The rows come from 4 hidden closed curves, with some noise, and rows from the same curve form a group. Each curve winds through 8 dimensions. The rows are also pushed far along 5 directions, which tell nothing about the answers.
In the rows, 128 means zero.
Known rows, each followed by its group:
[159 161 176 137 133 185 140 137 136 134  50 206 120  96 105 137 183 137
 124 122] : B
[154 122 177  80  91 120 190 158 127 125 153  87 145 120 135 133 115 153
 105 103] : Z
[132 130 133 145  86 167 106  55 143  89  89 191 115 192  70 175 135 116
 127 166] : X
[113 123 137 124 128 133 134 118 130 125 111 151 117 142 114 123 146  94
 149 103] : H
[111  93 146 147 140  67 120 132 112 116 145 108 120 139  91  98 160  97
 115 105] : B
[145 145  80 117 100 156 100  98 138  84 140 155 152 158 114 142 122 180
 142 131] : H
[ 96 169 125 147 134  87 111  49  90  81 135  93 113 108  87 132 134 147
 137 100] : X
[ 85  91 113 156 157 138 161  76 101 115  64 134  82 153 104 112 151  47
  86 133] : X
[171 133 106 115  86 148 109 107 126  78 155 158 165 185  99 161 131 183
 103 138] : H
[153 103 207  94  68 117 148 151 162 123 178 126 158 142 104 143 148 107
 126 147] : X
[128  84 153  88  67 174 208 101 134 128 145 147 136 196 112 154 132  77
  98 110] : Z
[107 148  97 143 135  96 128  78  74  89 145  84 139 131 103 136 118 137
 118  90] : Z
[105 167 103 107 157 131 140 126 107 131  90 126 128  80 139 116 128 122
 154  97] : H
[162 114 148 144  95 126  85 145 148 122 163 141 147 175 108 134 127 180
 143 157] : H
[113 120 106 122 128 109 112 115 134 116 153 105 126 128 125 129 121 149
 155  91] : Z
[116 103  85 134 118  63  78 145 154  90 188 104 126 168 113 116 109 121
 120 171] : B
[110 115 130 138 144  77 103 136 132 111 144 113 121 114 106  95 152 107
 131 133] : B
[148 159 105 123 160 105 112 163 123 114 175 115 137  98 154 130 136 164
 120  87] : B
[107  81 130  98  92 186 194 112 148 159 113 158 122 161 128 135 140  80
 124 108] : Z
[ 84  74 137 133 104  69 148  71  82 103 165  77 142 159  64 107 156 105
 121  66] : Z
[162 113 197  74  48 150 162 141 183 124 174 143 139 165 119 168 126 135
 143 110] : Z
[144 116 137 132 105  65  97 118 108  94 191 107 155 166  81 150 135 161
 103 115] : B
[136  90 117 162 120 129  87 154 158 129 128 160 108 199 119 113 121 119
 148 149] : H
[143 133 109 140 109 123 108  74 110  74 151  96 135 160 114 161 109 171
  95 142] : H
[118 154 147 157 130 121 127 131 112 125 136 133 130 118 115 132 148  94
 126 132] : Z
[147 139 164 122 126 191 160 106 117 131  82 171 143  99 121 110 172 126
 131 130] : B
[155 132 151 117 126 127 135 156 144 108 153 111 126 123 147 101 129 150
 137 120] : H
[123 123 155 103  95 125 141 101 124 130 136 129 137 160  99 144 112 125
 156 122] : X
[119 111 118 130 108 159 134 172 183 160 114 175 114 134 141 112 133  92
 140 161] : B
[136 100 173 110 118 105 137 143 123 145 165  81 143 137 129  95 123 158
 142 152] : H
[100 141 108 165 135 148 126 135 133 138  81 155 116  81 128 127 168 101
 119 101] : H
[142 144 148 116  98  99 101  81 107  73 159 103 170 110  71 145 152 192
 151  82] : X
[130 137 147 103 115  85 145 149 125 118 151  90 135 119 125 130 106 120
 110 142] : B
[150 156 138 139  98 144 122 122 148  86 143 136 133 108 119 137 148 165
 132 100] : X
[162 151  92 147 135 212 108 152 151 141  40 221 113 168 142 157 110 144
 121 192] : H
[149 147 159 108 107  83 122  95 120  61 167  74 139 114 104 165 127 171
 101 106] : Z
[117 137 130 130 119 156 119  74 141 108  98 146 118  98 106 168 163 143
 125  98] : Z
[110 130 111 141 116 159 132 121 156 139 121 147 108 137 142 146 119  93
 124 160] : X
[120 143 122 106 124 121 147 128 105 121 129 132 148 118 115 128 143 126
 133  81] : H
[ 84  58 146 155 113 125 145  81 118 139  92 125 100 176  87 114 147  62
 112 146] : H
[ 99 143 133 105 110 137 185  91 104 111  95 105 129  92 118 131 135 103
 113  94] : H
[134 142 129 103 124 165 148 124 131 137  93 150 132 126 126 128 115 142
 163 121] : X
[115  83 110 137 160 138 116 146 131 158 115 154 121 160 124 102 141  98
 134 159] : X
[147 146  81 173 131 108  48 131 139  71 146 137 135 141 113 130 137 183
 124 139] : H
[112 117 144 136 131 103 121 130 132 122 143 123 129 101 111  94 166 109
 138 115] : B
[107 102 138 143 120  99 142 163 133 145 184  98 130 125 137 105 146  86
 121 108] : Z
[165 107 112  97 132 152 120 199 176 139 107 164 109 207 157 104  66 135
 159 198] : Z
[110  98 159 141 129 110 124 148 143 148 123 134 113 138 112 105 141  89
 160 118] : X
[114 158 143 123 174  47 102 138  96 112 154  72 136  55 114 102 149 147
 136 107] : B
[108  97 125 157 123 108 133 104 107 121 105 136 119 148  81 131 157 107
  95 102] : B
[ 98  91 141 141 146  80 136 163 126 167 176  98 103 162 142  97 113  78
 154  95] : X
[ 81  72 110 147 105 191 171 121 177 166  79 179  80 174 141 126 128  12
 112 176] : X
[168 142 164  94 134 130 145 196 116 178 148 132 158 129 152 119 105 165
 150 133] : B
[162 136 111 104 132 117 101 141 140  86 132 127 128 170 122 117  93 174
 146 160] : Z
[133 136 168  98 114 144 203  88 100  94 134 110 133 106 112 124 166 115
  91  77] : X
[124  96 148 113  81  71 173 116 121  71 179  77 128 160  96 126 127  94
  79  88] : B
[155 177 180 103 117 179 178 122 127 106 132 142 148  35 131 135 207 162
 115  53] : Z
[165 182 135 121 101 140  99 118 140  90 151 143 145 128 117 167 117 199
 157 100] : Z
[148 165 135 127 148 125 130 130 132  79 102 140 103 112 127 126 133 126
 123 104] : B
[135  99 125  99  72 144 127 105 157 113 180 139 161 171 106 151 132 125
 120 174] : X
[119 132 100 119 138 123 117  86 108  97 115 116 134 131 105 124 120 149
 148 112] : X
[133 115  81 150 118  82  80  59 101  49 179  71 136 187 102 155 100 168
  85 156] : H
[100 115 129 137 140 163 183  86 118  94  96 132 109  73 114 103 210  87
  89  66] : Z
[135 118 128 116 117 135 109 139 165 137 135 176 114 192 125 159 106  85
 131 186] : B

New rows, each followed by its group:
[111 111 140 106 132 124 151 133 126 133 137 110 140  95 121  90 155 121
 134 129] : X
[112 109 121 148 152 138 122 124 123 153 124 151 111 152 126 129 144  99
 135 119] : X
[178 129  99 107 131 161  91 139 173  69 130 180 119 199 129 121 113 150
 137 193] : Z
[ 75 123 115 142 143  85 125  49  76 108 106  87 119 121  80 127 132 110
 138  93] : X
[ 76 115  41 182 150 111 108  35  74  67 101 109 110 164  83 124 129  95
  95 120] : Z
[168 174 119 121 125 172 101  88 130  90 123 158 141 120 121 200 146 186
  94 146] : Z
[133 117 150 100 125 122 184 149 110 139 131  83 134 102 141 130 126 140
  93  98] : Z
[129 151 146 105 155 105 131 125  96 134 139  92 150  89 138 114 120 133
 127 159] : B
[165 156 181  99  92 147 119 156 170 138 135 144 138 109 131 176 121 176
 145 142] : Z
[156 127 165 108 113 170 156 170 161 140 156 163 133 122 148 125 164 120
 131 113] : Z
[109 140 107 149 154 128 121  76 113  89  78 123  93 123 112 146 128 115
 118 101] : Z
[141 157 120 102 100 138 132 108 132  91 128 128 141 138 122 155 105 142
 121 152] : H
[165 142 111 140  69 198 112  88 164  85 131 194 146 164 112 183 144 146
  91 173] : B
[144  99 104 138 149 123  89 135 158  89 139 124 102 184 142  87 109 130
 137 193] : H
[123 147 118 122 118 134 145 103 110 105 100 116 129 125 122 147 114 126
 103 137] : H
[136 142 108 146 137  74  74 135 129  84 187  88 133 131 120 115 116 173
 149 109] : X
[ 97  87 117 132 152  88 124 165 123 173 114 112 106 187 140 114  79  56
 128 190] : H
[164 200 147 107 115 175  97  90 146  80 104 182 136 106 112 166 150 173
 162 130] : H
[135 139 145 143 103 134 140 146 127 122 130 127 144  90 118 120 165 158
 122  78] : H
[101  88  86 138 148 147 116 128 126 171 117 137 120 163 140 106 114 125
 158 141] : H
[115 122  78 164 210 109  85 145 130 111 103 136  74 156 147  75 121  96
 127 184] : X
[172 178 130 114 151  96  96 155 138  72 153 124 120 123 138 129 110 164
 135 122] : B
[136 146 128 135 161 104 108 111 114  96 135 126 113 135 126 146 130 106
 109 133] : B
[139 142 184 131 111 163 150 141 150 149 129 170 116 122 126 140 161 113
 149  91] : X
[129 132 136 170 103 168 122  80 144  94 113 183 104 151  93 148 174 118
 125  87] : X
[109  85  98 141 136  73 110  92 123  69 144  79 100 180 108 136 107  97
  82 150] : Z
[135 134  98 156 118 106  61  59 111  56 143 140 143 169  60 148 150 175
 133 124] : Z
[113 159 172 114 130 125 162  96  84 131  92  99 154  31  95 124 171 168
 160  29] : X
[140 203 120 147 196 102  52 154 124 122 113 131 130  37 138 113 150 187
 168 138] : B
[110 119 116 106 121 161 157 103 129 141 122 134 130 120 128 140 140 126
 135  97] : Z
[139 193 112 151 141  97  84 138  98 108 164 104 151 113 127 143 105 166
 140 146] : Z
[114  73 103 129 147 106 109 119 122 126 156 123 135 170 108 106 143 102
 120 155] : X
[135 150 169 124 148 127 120 161 137 148 102 124 133  67 134 131 142 123
 142 149] : X
[117 126 184 132 115 136 161 115 130 135 137 137 116 107 111 131 177  88
 130  79] : X
[135 122 147 119 127 114 127 149 138 120 132 107 141 101 124 123 136 119
 122 148] : X
[126 151 165 124 128 156 155 165 156 157 111 136 114  77 157 129 140  96
 133 139] : X
[141 179 107 118 122 178 125 125 138 121 120 148 147  73 141 141 144 191
 147 108] : Z
[154 145 108 147 106 169  75  83 150  72  83 186 137 143  77 149 149 179
 156 135] : X
[ 89 125 149 123 150 110 161 113 113 150  98 121 100 108 123 129 134  56
 125 109] : B
[136 140 146 118 123 126 133 110 135 103 120 120 110 131 120 153 120 132
 134 101] : Z
[156 147 156 110 136 110 122  99  88  92 161 105 169 106 107 114 153 167
 120 128] : B
[ 78  75 116 140 118 197 187  97 124 183  63 159 110 133 124 104 159  83
 138  88] : H
[103 123  98 135 157  89 105 120 128  99 147 100 105 135 126  78 123 116
 142 154] : X
[135 153 129 104 147 152 143 190 131 207  98 157 132 110 161 143  97 142
 154 136] : B
[108 110 114 131  98 143 138 123 137 160 138 132 131 156 125 141 109 118
 135 138] : X
[157 114 153  98  44 164 155 154 179 123 193 149 159 157 127 140 136 153
 141 109] : Z
[192 150 122 119  75 160  84 108 166  42 150 163 164 149  94 160 142 203
 122 155] : X
[137  77 119 105  83 113 140  65 134  22 174 122 132 217  72 111 150 103
  94 134] : Z
[143 164 142 117 113 116 120 135 117 128 145 113 153  99 127 130 112 179
 162 102] : B
[100  94 147 129 170  88 164 120  75 141 109  91 124 111 111  79 154  84
 109 108] : B
[167 190 207 116  95 128 109  91 123  79 147 130 169  53  77 172 192 194
 138  84] : X
[130  87 124 107  41 173 189  91 136 101 158 157 149 221  93 145 128  86
  99 133] : Z
[130 133 191 114 126 133 164 120 101 148 123  87 143  67 125 103 159 173
 137 104] : H
[109 115 113 140 137 106 130 127 100 134 108 131 128 151 109 133 132  95
 109 120] : H
[ 66 120 135 111 186  96 163 137 103 177  84  85  94  91 155  83 109  53
 163 121] : H
[150 127 155 124 119 178 139  95 144  95  97 143 116 121 121 108 157 157
 128 151] : H
[153 123 143 116  96 149 123 155 141 160 155 148 159 144 121 155 132 180
 138 124] : Z
[ 87  38 137 132 119  22 126 142 100 146 212  58 135 213 100 100 109  65
 122 116] : H
[137 129 123 121 154 131  84 140 130 164 161 132 143 139 145 135 121 163
 158 169] : H
[141 168 118 126 164 117  98 155 130 111 139 131 126 130 146 115 108 115
 140 194] : Z
[100 132 133 143 196 187 184 167 133 178  22 173  63  82 168  63 155  61
 139 130] : X
[178 198 172 111  58 130 122 113 127  74 216 110 190  78 101 173 161 234
 135  58] : Z
[155 101 193 100  79 160 176 177 164 155 186 161 143 162 133 128 161  96
 131 108] : Z
[126  96 128 146 107 192 146 126 171 119  50 184 108 135 114 126 157  77
 108 167] : X
[106 130  76 207 179 128  59  95 117 102  63 149  91 126 105 114 154 140
 138 117] : H
[121  79  79 148 147 147 118 152 147 151 100 146 103 180 146 134 107 103
  94 184] : Z
[177 115 160 105 100 130 106 180 150 152 192 156 162 187 123 138 119 172
 150 159] : X
